The groups are shells around one centre, one inside the other: the same stretched ball of 2 dimensions in 6 sizes.
Some rows, each with its group after it:
[ 33.2 -42.9 -11.4  28.1 -18.9  25.2 -12.9 -16.3  19.0  47.5  10.9   3.0
  -4.3 -36.1  32.3 -33.3  -3.9  -9.8  24.9 -22.0   1.7 -25.7] -> k_563
[ 35.1 -50.3  -9.5  32.1 -22.2  20.0 -12.0 -17.8  20.7  51.7  15.0   1.0
  -7.1 -40.7  33.6 -37.1  -7.9  -9.0  29.1 -26.6   0.7 -25.6] -> k_563
[ 31.4 -39.9 -12.0  26.2 -17.4  26.3 -12.1 -14.7  18.5  44.8   9.9   4.0
  -2.5 -33.7  32.3 -31.7  -2.6  -8.8  23.2 -20.8   1.5 -24.8] -> k_554
[ 18.7 -33.4 -11.7  20.3 -14.6  21.4  -1.6  -4.8  18.7  31.9  13.5   8.5
   7.6 -24.8  35.2 -27.4  -2.3   3.6  19.6 -23.6  -4.5 -15.8] -> k_124
[ 26.0 -44.9  -9.7  27.5 -19.8  17.1  -4.8 -10.6  20.5  42.1  16.8   4.4
   0.3 -33.9  35.4 -33.8  -7.2  -0.5  26.1 -28.0  -3.2 -19.3] -> k_124
[ 42.2 -60.6  -7.7  38.6 -26.8  16.8 -15.5 -23.5  22.2  61.5  17.7  -2.8
 -14.1 -49.0  33.5 -42.9 -12.1 -13.4  35.0 -30.1   2.2 -29.3] -> k_124
[-22.5  50.1 -29.7 -29.5  23.4  62.3   9.1  28.5   3.2 -33.6 -19.2  35.4
  53.1  36.2  29.0  17.4  37.3  18.9 -27.9  15.6  -5.8   0.3] -> k_650
[-13.8  41.1 -28.5 -23.4  19.3  61.7   3.6  21.5   4.3 -23.1 -18.4  31.5
  45.3  27.8  28.1  12.2  34.4  12.2 -23.0  14.1  -3.0  -4.9] -> k_563
[-17.4  37.9 -27.0 -22.5  17.7  55.6   8.5  24.4   5.6 -25.0 -13.8  31.7
  47.2  27.8  30.2  11.0  31.2  17.8 -21.0   9.3  -6.2  -1.2] -> k_554
[ 36.8 -56.7  -7.9  35.5 -25.1  15.6 -11.2 -19.2  22.0  55.5  18.4  -0.6
  -9.6 -44.7  34.5 -40.5 -11.3  -8.5  32.8 -30.5  -0.1 -25.6] -> k_108
[ -4.7  27.2 -25.9 -14.5  12.9  56.7  -0.5  14.3   6.5 -10.3 -14.4  26.4
  36.3  16.7  28.4   4.7  28.3   7.1 -15.1   9.0  -1.5  -9.4] -> k_554
[ 13.2 -23.8 -13.7  14.4 -10.2  25.4   0.4  -0.4  17.0  23.6  10.3  11.7
  13.4 -17.6  34.7 -22.2   2.0   6.2  14.1 -19.5  -5.1 -13.2] -> k_794
[ -6.2  31.7 -27.0 -17.0  15.0  59.6  -0.7  15.5   5.6 -13.1 -16.6  27.6
  38.1  19.7  27.8   6.9  30.7   7.0 -17.5  11.5  -1.1  -9.1] -> k_108
[ -2.8  25.7 -25.7 -13.4  12.2  57.0  -1.8  12.8   6.6  -8.1 -14.6  25.6
  34.6  15.0  28.1   3.6  28.0   5.5 -14.1   8.9  -0.8 -10.6] -> k_650
[-25.0  50.6 -29.5 -30.3  23.5  60.7  11.4  30.3   3.4 -35.8 -18.0  36.1
  55.0  37.4  29.7  17.8  36.8  21.6 -28.2  14.5  -7.2   2.2] -> k_794
[ 21.4 -16.0 -17.3  12.3  -6.6  39.6 -10.9  -6.6  13.9  27.6  -0.5  11.3
   9.4 -17.0  29.9 -19.0   9.3  -6.6   9.5  -8.5   2.2 -21.7] -> k_108
[ 36.8 -53.8  -8.7  34.2 -23.7  18.2 -12.4 -19.2  21.2  54.5  16.3  -0.1
  -9.0 -43.3  33.8 -39.1  -9.6  -9.8  31.1 -28.3   0.8 -26.4] -> k_650
[ 36.8 -47.1 -10.7  30.9 -20.8  24.4 -15.0 -19.1  19.6  52.1  11.6   1.2
  -7.6 -39.8  32.2 -35.7  -5.5 -12.4  27.3 -23.1   2.7 -27.7] -> k_794

New rows. What belongs after each?
[-24.1  53.7 -30.6 -31.8  24.9  64.3   9.3  29.8   2.4 -36.4 -20.7  36.6
  55.1  38.8  28.6  19.4  39.1  19.5 -30.1  17.4  -5.7   0.9] -> k_108
[-18.7  44.1 -28.6 -25.8  20.5  60.2   7.4  25.4   4.1 -28.1 -17.4  33.2
  49.3  31.4  29.1  14.0  34.6  16.8 -24.5  13.4  -5.2  -1.6] -> k_554
[-24.3  53.0 -30.3 -31.5  24.6  63.4  10.0  29.9   2.7 -36.3 -20.1  36.4
  55.0  38.5  28.9  19.0  38.5  20.0 -29.6  16.8  -6.1   1.2] -> k_108
[-27.5  60.4 -32.0 -35.8  28.0  67.6  10.3  32.5   1.2 -41.8 -23.3  38.7
  58.7  43.8  28.2  23.0  42.2  20.7 -33.8  20.6  -6.0   2.3] -> k_124
[-10.1  36.0 -27.5 -20.1  16.9  60.2   1.7  18.6   5.0 -18.1 -17.2  29.5
  41.7  23.6  28.1   9.4  32.2  10.0 -20.0  12.5  -2.3  -6.9] -> k_563
[-17.6  35.4 -26.2 -21.4  16.7  53.1   9.6  24.4   6.2 -24.2 -11.9  31.3
  46.8  26.5  30.9   9.7  29.7  19.1 -19.6   7.3  -7.1  -0.5] -> k_650
[ 10.7   2.2 -21.0   1.1   1.6  47.1  -6.9   1.9  10.8  12.0  -6.6  17.5
  20.4  -3.1  29.2  -9.1  17.4  -1.2  -0.7  -0.9   0.8 -16.8] -> k_563
[ -4.7   9.3 -20.6  -5.8   4.8  40.2   6.3  14.1  11.0  -3.7  -1.7  22.9
  32.6   7.4  32.9  -4.3  17.3  14.3  -4.7  -4.9  -6.7  -5.6] -> k_650
[ 26.0 -41.5 -10.6  25.8 -18.2  20.3  -6.1 -10.6  19.6  40.8  14.5   5.1
   1.0 -32.1  34.6 -32.0  -5.1  -1.8  24.1 -25.3  -2.4 -20.0] -> k_563
[ -7.7  31.6 -26.7 -17.4  15.0  58.3   0.9  16.6   5.8 -14.4 -15.6  28.0
  39.2  20.2  28.3   7.0  30.2   8.7 -17.5  10.6  -2.0  -7.9] -> k_554
[  6.6 -13.3 -15.8   7.8  -5.4  29.5   3.3   4.9  15.2  14.0   7.0  15.6
  20.1  -9.1  34.4 -16.5   6.7   9.7   8.1 -15.4  -6.2 -10.0] -> k_124
[ 40.0 -53.8  -9.2  34.9 -23.8  21.1 -15.8 -21.7  20.8  57.2  14.2  -0.9
 -11.3 -44.6  32.6 -39.3  -8.6 -13.6  31.1 -26.2   2.8 -29.0] -> k_124
[-26.2  56.4 -31.0 -33.5  26.1  64.9  10.5  31.4   2.1 -39.0 -21.2  37.6
  57.0  41.0  28.8  20.8  40.0  20.8 -31.4  18.2  -6.3   2.1] -> k_794
[  8.2 -16.2 -15.2   9.6  -6.8  28.2   2.6   3.5  15.7  16.6   8.0  14.5
  18.4 -11.4  34.5 -18.1   5.4   8.9   9.8 -16.7  -6.0 -10.8] -> k_124
[ 33.5 -52.1  -8.7  32.6 -23.0  17.0  -9.8 -16.6  21.4  51.1  17.2   1.1
  -6.4 -40.9  34.5 -37.9  -9.5  -6.5  30.1 -28.9  -0.8 -23.9] -> k_650
[-26.1  54.8 -30.6 -32.7  25.3  63.6  11.0  31.3   2.5 -38.4 -20.2  37.2
  56.6  40.2  29.1  20.0  39.1  21.3 -30.6  17.1  -6.7   2.4] -> k_794
[-12.5  25.4 -24.1 -15.3  12.1  48.3   8.2  20.4   8.1 -16.2  -8.0  28.0
  41.2  19.1  31.6   4.3  24.9  17.1 -13.9   2.6  -6.8  -2.6] -> k_563
[  5.4  -9.7 -16.6   5.9  -3.9  31.5   3.1   5.9  14.5  11.9   5.3  16.6
  21.6  -6.9  33.9 -14.7   8.4   9.8   6.2 -13.5  -5.9  -9.8] -> k_108
[ 19.5 -31.0 -12.7  19.2 -13.5  24.2  -3.3  -5.3  17.9  31.5  11.3   8.8
   7.6 -23.9  34.3 -26.3  -0.5   1.7  18.2 -21.3  -3.3 -16.9] -> k_554
[ -7.2  31.9 -26.8 -17.3  15.0  58.8   0.4  16.3   5.7 -14.1 -16.1  28.0
  39.0  20.2  28.1   7.1  30.4   8.2 -17.6  10.9  -1.8  -8.3] -> k_563
[ 36.0 -45.3 -11.1  29.8 -19.9  25.4 -14.9 -18.4  19.2  50.7  10.8   1.8
  -6.7 -38.5  32.0 -34.6  -4.5 -12.1  26.1 -22.0   2.8 -27.4] -> k_794
[ 36.5 -50.5  -9.6  32.6 -22.3  21.0 -13.4 -18.9  20.5  53.0  14.1   0.7
  -8.1 -41.4  33.1 -37.3  -7.6 -10.7  29.1 -25.8   1.6 -26.8] -> k_650
[  5.2 -11.0 -16.3   6.3  -4.4  30.4   3.7   5.9  14.8  12.2   6.3  16.3
  21.5  -7.4  34.4 -15.2   7.7  10.5   6.8 -14.5  -6.3  -9.5] -> k_124
